The rows of a group lie close to one hidden flat surface of 11 dimensions, which passes through zero. Surfaces can cross.
In the rows, 128 means zero.
Some rows, each with its group after it:
[150  93  92 115 144 163 159 137 124 150 178 167 177 138 107 142 130 135]
Z333
[ 97 121 122  81 112 137 104 149  80 146 133 128  69 171  73 139 116  82]
Z705
[136  98 141 120  78 129  80 204  75 165 184 119 123 101 136 160 130 120]
Z333
[104 142 133 148 161  95 114 141 162 118 133 150 140 128 117  95 139 156]
Z116
[129 146  73 160  73 121 134 167 110 160 158 102 126 154 174 153 148 125]
Z763
[205 130  94 172 165 116 120  65 126 140 146  84 180  94 140 124 159 146]
Z116
[135 176 164 139 104  34 151 109  41  51 154 150 145 104 216  99 119 130]
Z203
[104 128 143 196 134  79 136 122 129 114 139  83 143  67 130 156 140 133]
Z116
[ 72 149  99 181 126 121 187 183 126 153 156 152 146 149 160 197 134 116]
Z763
[ 69 117  89  85 124 147 110  72 132 167  96 123 112 160  93 149 157 109]
Z333
[ 69 117 112 161 112 133 211 100 113 113 109 154 147 119 145 171 138 126]
Z203
[139 147 124 130 150 161 110 139 163 114 112  71 109 140 114 113  89  92]
Z763
[ 67 143 137 159 151 102 128 118 132 137 119 131 154 105 150 161 150 126]
Z122
[145 177 135 184 144  83 148 123 141 107 106 113  96 140 140 123 127 140]
Z371
[165 132  74  94 146  98 230  90 108  71 189 169 157 184  97 109  87 108]
Z333
[ 71  64 122 152 114 111 165 134 103 127 178 223 107 167  73  91 130 157]
Z333
[ 62 124 150 116 120 107 159 102  69 108  81 162  97 110  95 150 152 121]
Z763
[145 110 115 164  76 134 117 184 144 142 185  97  88 162 121 111  92 118]
Z116
[109 113 157 145 115 138 122 146 139 144 112 131 109 113 125 148 130 139]
Z763
[101 110 147 150 100 169 164 148 147 115 101 112 122  98 144 159 106 119]
Z705
[173 103 108 109 118 145 116 173 125 147 200 124 167 124 138 130 117 128]
Z116
[129 114 166 124 124 126 142 157 157  95 114 153  77 146  82  86  93 139]
Z203
[101 154 148 171 149  93  85 148 165 150 120 101 100 131 122 133 138 132]
Z705
[ 57 140 170  80 160 117 150  83 180 110  98 209 122 179 136 111 102 133]
Z203
[ 63 124 157 104 151  77 124 150 126 139 161 173 160 109 116 170 137 132]
Z705
[134  98 188 156 149 158  98  97 171 149  94 129 130  86 142 134 133 149]
Z116
[130 106 146  87 162 142 146 127 146  97 117 133 142  99  67 121 107 124]
Z705
[134 122 139 114 129 149 132 101 134 124 135 125 152 123 165 141 105 107]
Z371
[100 144 137 107 146 115  96 129 108 141 127 154 168 113 165 138 158 135]
Z122
[153 164  82  37 143 152 175 145 148  97  93 150 107 189  75 107 108 119]
Z333
[147 161 111 102 155 164 105 118 134 140  56 122  94 157 109 110 150 127]
Z371
[134 168 163  98 112 113 164 181 128 125 174 132  94 186 163 190  48  68]
Z371
[146 115 154 139 119 103 134 145  91 126 147 150 138  94 138 147 142 144]
Z203
[106 126 116  84 128 178 124 131 131 160 106 136 142 139 137 166 134 109]
Z116
[ 31 144 176 130 152  65  91 106 130  80 107 142 132 103 124  76 132 133]
Z203
[150 116 122 138 117 152 129 131 168 127 141  90 106 145 113 118  91 109]
Z371
[123 167 126  88 137 157 152 109 167 112  33 154 105 158 133 116 138 143]
Z333
[164 120 152 147 154  79 143  86 138 131 132 134 103 130  82 132 132 148]
Z333
[193 154 168 125 147  95 101 139 126 157 150 159  78 179 133 131 114 138]
Z705
[ 90 140  90 199 128 133 177 127 179 147 105  77 118 127 114 180 137 122]
Z705
[128 135 101 167  70 128 162 123 120 102  90  91  99 113 139 118 142 141]
Z122
[222 113 114 120 147 159 148 107 147 141 124 125 138 126 107 131 127 147]
Z122
[ 93 122 153 168 154 170 131 144 171 151 116 128 119 132 132 154 105 112]
Z763
[136 132 141  93 164 111 140 154 120 122 124 128 163  74  88 173 141 130]
Z116
[120 107  77 130 128 137 116  82 120 137 120 121  93 174  71  79 149 127]
Z203
[155 121  69 115  78 169 137 196 115 113 117  86 116 121  94 100 133 128]
Z371
[131 152 159 118 134 125 119 101 138  92  91 137  76 165 128  78  97 118]
Z371
[116  97 131 137 132 139 116 136 139 175 147 164 142 128 122 149 149 150]
Z763
[205 108 102  78 104 131 152 133  70 132 151 131  94 151  59 134 122 114]
Z116
[147 185 100 118 167 140  43 172 112 183 151 110 147 165 178 137 150 104]
Z122
[108 109 150 108 136 150 138 169 140  82 148 171 158 121 137  81  90 131]
Z333
[118 141 153 121 132 165 105 129 153 153  92 121  90 156 143 148 111 109]
Z371
[133  99 140  74 148 127 103 133 144 122 172 149 164 125 106 100 108 128]
Z763
[209 130 112 198 164 115 183 106 106 115 145 115 124 123 101 132 123 131]
Z122
[ 68 126 141 137 124 101 133 150 144 109 136 128 141 104 125 129 125 129]
Z705
[132 169 108 119 172 128  59 147 136 161 145 104 130 168 134 116 130 102]
Z122
[ 79 177 156 139 132  86 130 122  83  95 111 122 146  98 193 151 133 106]
Z705
[ 81 148 153  96 131 102  83 143 166 123 160  93 113 150 125 126  81  85]
Z203
[153 120 124 122 185 146 126  46 154 157 110 140 163 129 128 143 146 138]
Z371
[108 109 168 158 114 147  91 131 122 139 134 130  93 144 153 107 105 114]
Z122
[123 146 120  90 141 114 134 147 147 117 123 128 155 111 120 139 130 131]
Z122
[121 148 115  86 112  79 169 177 123  78 193 140 149 149 119 119  80 109]
Z763
[ 93 130 127 107 134 147 128 122 123 139 116 115 160  97 140 173 137 107]
Z116
[170 111 101 103 120 145 102 114 125 112 100  95 149  84 101  85 161 157]
Z122
[223 169 125 104 172 147 133 113 186 136 131 102 150 154 155 142  94 117]
Z203
[ 99  63 162 156  78 119 145 174 106 146 165 143  83 111  76 164 114 134]
Z203
[192 173  90 181 145  87 113 142 130 148 145  29 127 108 122 162 145 118]
Z333
[115 141 102 177  96 145 171 124  91  94 136 159 152 148 211  89 127 133]
Z333
[179 144  90 160 119 126 137 138 126 121 125  97 121 131 124 106 143 144]
Z371
[168 129 115  46 114 212  99 117 119 136 101 114 122 160 153 112 103  92]
Z116
[127 112 152 126 146 147  54 135 148 181 107 149 121 120 125 119 166 159]
Z122
[174  95 112 122 126 192 137 100 151 179 136 131 160 130 156 166 131 133]
Z705
[103 127  92 144 140 146 100  93 127 120  88  79 110 125  86  94 149 114]
Z705
[ 97 116 180 129 134 130 152  96 111 103  85 163 100 115 117 135 118 125]
Z763
[144  92 183 150 114 118 138 138 112 108 140 149 124  82 126 130 114 148]
Z203
[ 38 131 147 119 132  71 139 113 104  92 108 126 103 115  72 130 131 109]
Z116
[111 110 144 135 144 125 123 118 125 171 147 152 164 107 150 181 147 136]
Z371
[123 117 107  96 137 140 121 121 124 129 142 118 154 119 105 131 131 117]
Z122
[125 121 102 110 129 131 156  80 113 138 153 158 192 128 179 153 140 130]
Z705
[ 57 133 115  77 142 135 170 121 141 112  97 207 129 175 105 114 133 138]
Z203
[111 158  66 104 131 152  86 159 125 150 104  88 140 133 118 122 164 113]
Z333
[178 168 175 177 122  84  98 203 110 138 159 117 139  88 205 157 131 151]
Z371
[130 105 110  67 161 192 174 100 123 139 162 166 181 159 130 168  89  82]
Z763
[148 175 115 141 163  85 123 103 136  74 128 103 142 133 137  66 118 128]
Z763

New rows, each followed by its group:
[124 135  72 127 128 103  90 137 156 110 159  97 184 109 130  60 154 153]
Z705
[ 47 100 205 176 117 107 136 116 114  80 142 138 112  94 143 116  80 102]
Z122
[ 90  90  78 125 107 138 111 112 167 138 159 116 169 127 115  88 143 143]
Z705
[127 146  95 139 128 109 156 113  75 108 109 141 149 109 134 123 171 145]
Z705
[113 160  82  88 157 100 118 122 143 142 124 134 143 156  94 124 161 136]
Z122
[ 72 143  48 146 178 130 126  56  95 146 146 158 164 189 130  98 168 111]
Z763
[142 143 105 142 111 123 163  91 100 115 130 140 154 133 186 132 136 132]
Z705
[100 118 114 103 165  73 167  21 118 131 177 204 217 138 165 135 155 151]
Z705
[160 135 124 125 135 151  93 200 183 153 148  82 147 111 131 147 114 127]
Z705
[172 134 110 110 143 132 124  94 111 137 159 121 169 129 158 130 128 118]
Z371
[117 173 187 149 128 104 104 169 138 139 115 174 100 156 196 134 124 145]
Z122
[126 156 129  96 128  83 122  98  75 131 112 132 144 105 142 161 168 132]
Z333
[149 149  80 146 117  99 172 179 103 100 137 113 161  90 114 130 159 152]
Z371
[155 132 168 106  83  75 147 106  71  75 149 153  78 154 143  89  91 118]
Z333
[ 47 129 143 143 116  31 181 131 103 100 128 173 125  99  92 158 163 158]
Z763
[ 99  98 133 186 101 102 154 121 108 120 174 148 107 144 130 113 115 128]
Z333
[ 86  74 122 101  74 167 113  80 114  99 108  94 143  82 129  92 129 118]
Z122
[ 72 127 117 120 131 152 168  67 124 101 131 132 126 169 147 128  85  77]
Z763
[ 62 138 109 129 174 147 149 103 109 138 105 139 169 115 126 175 148  97]
Z763
[119 160 101 128 148 105  78 122 143 177 166 100 156 155 169 157 139 105]
Z705
[179 113 166 120 172  88 115 162 234 105 169 140 126 132  63  69  84 170]
Z705
[169 127 198  82 149 150 165 132 156  94 129 133  82 149  99 149  31  83]
Z705
[121 163 125 220 177 155 170  83 119 138  66 158 112 154 168 145 150 132]
Z763
[144 157 119 166 145 119 129 224 128 145 126 132  97 140  98 140 143 142]
Z763
[169 137 129 150 106 186 123 162 147 122 129  49 139 100 186 152  83  90]
Z122
[134 128 146 152  80 101 155 208 142 122 165 157 111 137 154 135 109 156]
Z705
[113 121  40  53  80 157  77 125  85 131 118  70 162 114 118  93 173 110]
Z122
[119 128  98 155 131 129 132  82 129 132 149 144 128 178 158  93 126 124]
Z763
[ 98  99 166 123  98 154 108  68 118 143 124 144  72 179 153 120  91  94]
Z705
[167  97 108 115 120 137  75 121  79 144 189 119 149 126 127  95 135 121]
Z333
[ 59  79 114  79 120 178 159  84 143 169 146 150 151 152 119 192 108  83]
Z371
[168 114  99 168 124 108 168  93 118 124 186  92 169 106 148 156 122 119]
Z116
[155 125 151 153 143 134 134 106 141 130 123 140 111 135 139 125 121 137]
Z122
[145 111 159 135 137 182 164 107 132 123  80 126 114 104 119 162 111 117]
Z705
[ 84 117 120 208  93 187 182 164 136 115  58 110 125  79 156 156 147 144]
Z203
[ 94  54 158  96  99 168 115 106 103 131 117 181 107 125  94 101 128 139]
Z705
[108 128  92 153 105 110 147 133  96 124 136 128 151 109 140 132 165 145]
Z371
[146 130 149 124 128 143 144 163 131 106 115 124 144  88 134 137 115 135]
Z705
[101 110 142 163  84 118 135 231 100 126 108 157 110  77 112 132 172 179]
Z705
[ 94 135 191 105 142 121 151 176 143 124  76 225  84 143 103 132 134 170]
Z116
[120 104 155 171 128 116 134  73 151 150 144 143 101 153 138 136 117 135]
Z371
[135 127 156 112 130 152 143 147 127 127  86 108 118  90 107 181 123 116]
Z763
[137 123 106 100 112 138 165 118  57  97 124 173 170 105 157 114 153 140]
Z203
[151 135 117 145 170 126 157  98 159 130 107 146 144 131 109 126 143 155]
Z333
[205 139 114 125 111 167 157 180 129 110 125 109 166  94 171 138 120 141]
Z705
[152 160 171  86 160  92  77 133  80 138 131 183 118 149 147 115 144 136]
Z371
[121 171 188 178 190 107  71 135 157 133 131 125 113 145 171 110 101 113]
Z122
[116 150 109 128 136 139 125 126 140 170  76 114 131 117 131 182 174 137]
Z333
[ 99 138 144 159 101 105 158 165 112  83 161 125 126 125 164 118  89 110]
Z333
[111 165 140  94 184  98 114 110 101 126 125 123 152 119 115 163 132  96]
Z705
[138 139 142 157 143 103 137  93 126 123 118 147 171  91 179 138 158 159]
Z763
[123 122 121  72 150 113 163  96 152 103 132 143 166 124  99 131 114 127]
Z122
[138 100 152 170 206 121 132 138 204 196 118 157 122 117  37 185 157 169]
Z122
[ 90 105 151 160 134 127  99 110 134 169 108 153 112 120 118 144 165 151]
Z705
[150 128 113 144 154 133 144  92 155 140 143  82 165 112 129 169 119 108]
Z203
[176 103 109 100 158 142 158  83 146 148 122 156 157 123  87 144 156 161]
Z122
[110 136  84 137  97 105 117 161 149 146 182  94 155 134 148 137 130 127]
Z763
[ 94 106 138 181 101 113 124 179 177 140 170 135  96 156 119 112 102 139]
Z116
[ 57 153  78  87 125  94 164 123 150 123 107 119 167 121 109 166 162 129]
Z122
[168 114 149 142 133 124 130 152 167 142 149 157 163 106 156 129 134 173]
Z705
[133 121 167 136 101 135 191  73 168  91  98 148 111 137 173 127  83 135]
Z122
[152  95 115 180  89 144 114 138 114 172 160 101 120 114 144 158 142 133]
Z116
[160 109 107 125 114 126 157 119 110 140 145 137 101 153  85 141 126 129]
Z116
[169 109 121 119  92 146 137 235 120 154 143 144  86 138  76 145 131 151]
Z705
[116 174  74 104 121 118 187  94 129 126 106 123 187 127 188 182 153 126]
Z122
[ 78 125 123 155 140 146 169 134  57 147 126 226 121 171 151 151 152 127]
Z763
[139  72 109  97 145 141 152 119 161  88 130  76 157  56  13 117 116 128]
Z122
[105 124 106 186 154 129 155  74 169 185 135 110 152 135 143 207 147 122]
Z371
[142 121 166 210 159 124 124 121 115 128 114 122 148  62 153 146 153 152]
Z122
[140 126  94  98 128 111 155 101 118 131 165 151 141 167 116 125 124 123]
Z705
[230 158 114 153 207 141 135  90 174 151  92  95 142 121 105 146 145 147]
Z705
[132 157 108 135 148 124 145 126 175 116 116 125 105 178 107 100 111 127]
Z116
[143 162  70  94 177 120 128 112  87 115  89  95 119 134  39 119 165 107]
Z763
[138 146 120 159 150 110 167  89 112  91 133 149 180 111 181 113 132 139]
Z333
[176 157 106  95 114 147 160  80 106 129 103 130 130 152 174 149 131 120]
Z333
[151  69 126 101  78 138 129 118 131 176 146 150 100 141  95 149 142 153]
Z763
[176 125 116 143 115 105 116 110  90 106 146  49 111  96  92 121 119 105]
Z116
[110 119 108 152 136 164 131 122 179 130 121 109 118 154 114 103 107 120]
Z333
[123 148  71  75 134 120 174 108  77  86 144 123 183 123 129 133 129  97]
Z705
[114 127 111 139 146  74 119 141  99 125 150 100 149  82  78 141 160 133]
Z116
[ 57 171 128 174 175 134  95 109 150  96  79  73 104 133 121  87 116  87]
Z763
[ 94  65 137 114  82 223  54 170 146 172 121  98 148  80 157 131 134 123]
Z705
[132 130 168 176  97  75 113 124  88  76 154 129  91 127 158  63 105 134]
Z333
[ 30 150 118 144 120  98 121  79 121 118  87 117 117 129 139 123 159 118]
Z333
[143  98 185 179 132 134 101  76 130 112 119 101 148  56 166 112 120 138]
Z203
[129 152 101 110 120 105 135 135  48 124 153 163 160 134 169 134 155 122]
Z122
[138 113 133 110 115 185 161 163 130 182 130 123  99 152 115 226  97  86]
Z705
[ 88 126 117 137  91 102 134 123 153 132 128  72 131 101 131 167 133 118]
Z763
[120 157  85 198 110  93 136 169 117 180 159  92 113 145 140 190 158 123]
Z371
[101 130 149 113 158 123 112 177 172  84 149 108 148 103  96  90  85 114]
Z333
[177 110 158 144 135 193 115 120 135 149  81 120 132  91 157 146 136 144]
Z705
[ 73  87 136  92 147  98 143  74 147 185 148 118 127 121  49 228 134 102]
Z333
[ 92 138 139 150 131 109  79 144 129 176 130 123 106 139 136 158 149 124]
Z705
[144 118 134  93 158  85 105 117 128 129 169  97 143 105  67 138 117 111]
Z333
[119 119 105 108 138  97 156 100 143 128 135 118 132 127  68 147 137 129]
Z763
[161 148 189 197 143  82 135 124 132 111  80 161  65 126 123  98 142 179]
Z705
[147 104  90 135 127 214 151 105 175 189  72 119  81 172  81 163 139 126]
Z371
[137  93 160 150 146 155 101 124 170 185 103 134 122 106 108 168 150 154]
Z333
[133  57 185 147  97 157 162 158 102 136 165 179  94 124 109 156  89 124]
Z122
[ 47 102 150 125 135  92 116  56 146 118  87 108 110  93  64 130 148 128]
Z763
[151 160  77 109 114 102 113  79 111  73 101  86 116 145 122  38 143 130]
Z122
[ 39 133  55 180  76 149 138 103 129 112  73  65  93 139 119  96 157 111]
Z371
[133  93 118 147  83 147 175 163 118 169 150 159  77 168  95 173 122 132]
Z122
[ 79 147 128 117 103  84 120 137  96  80 117 111  74 144  87  82 119 110]
Z763
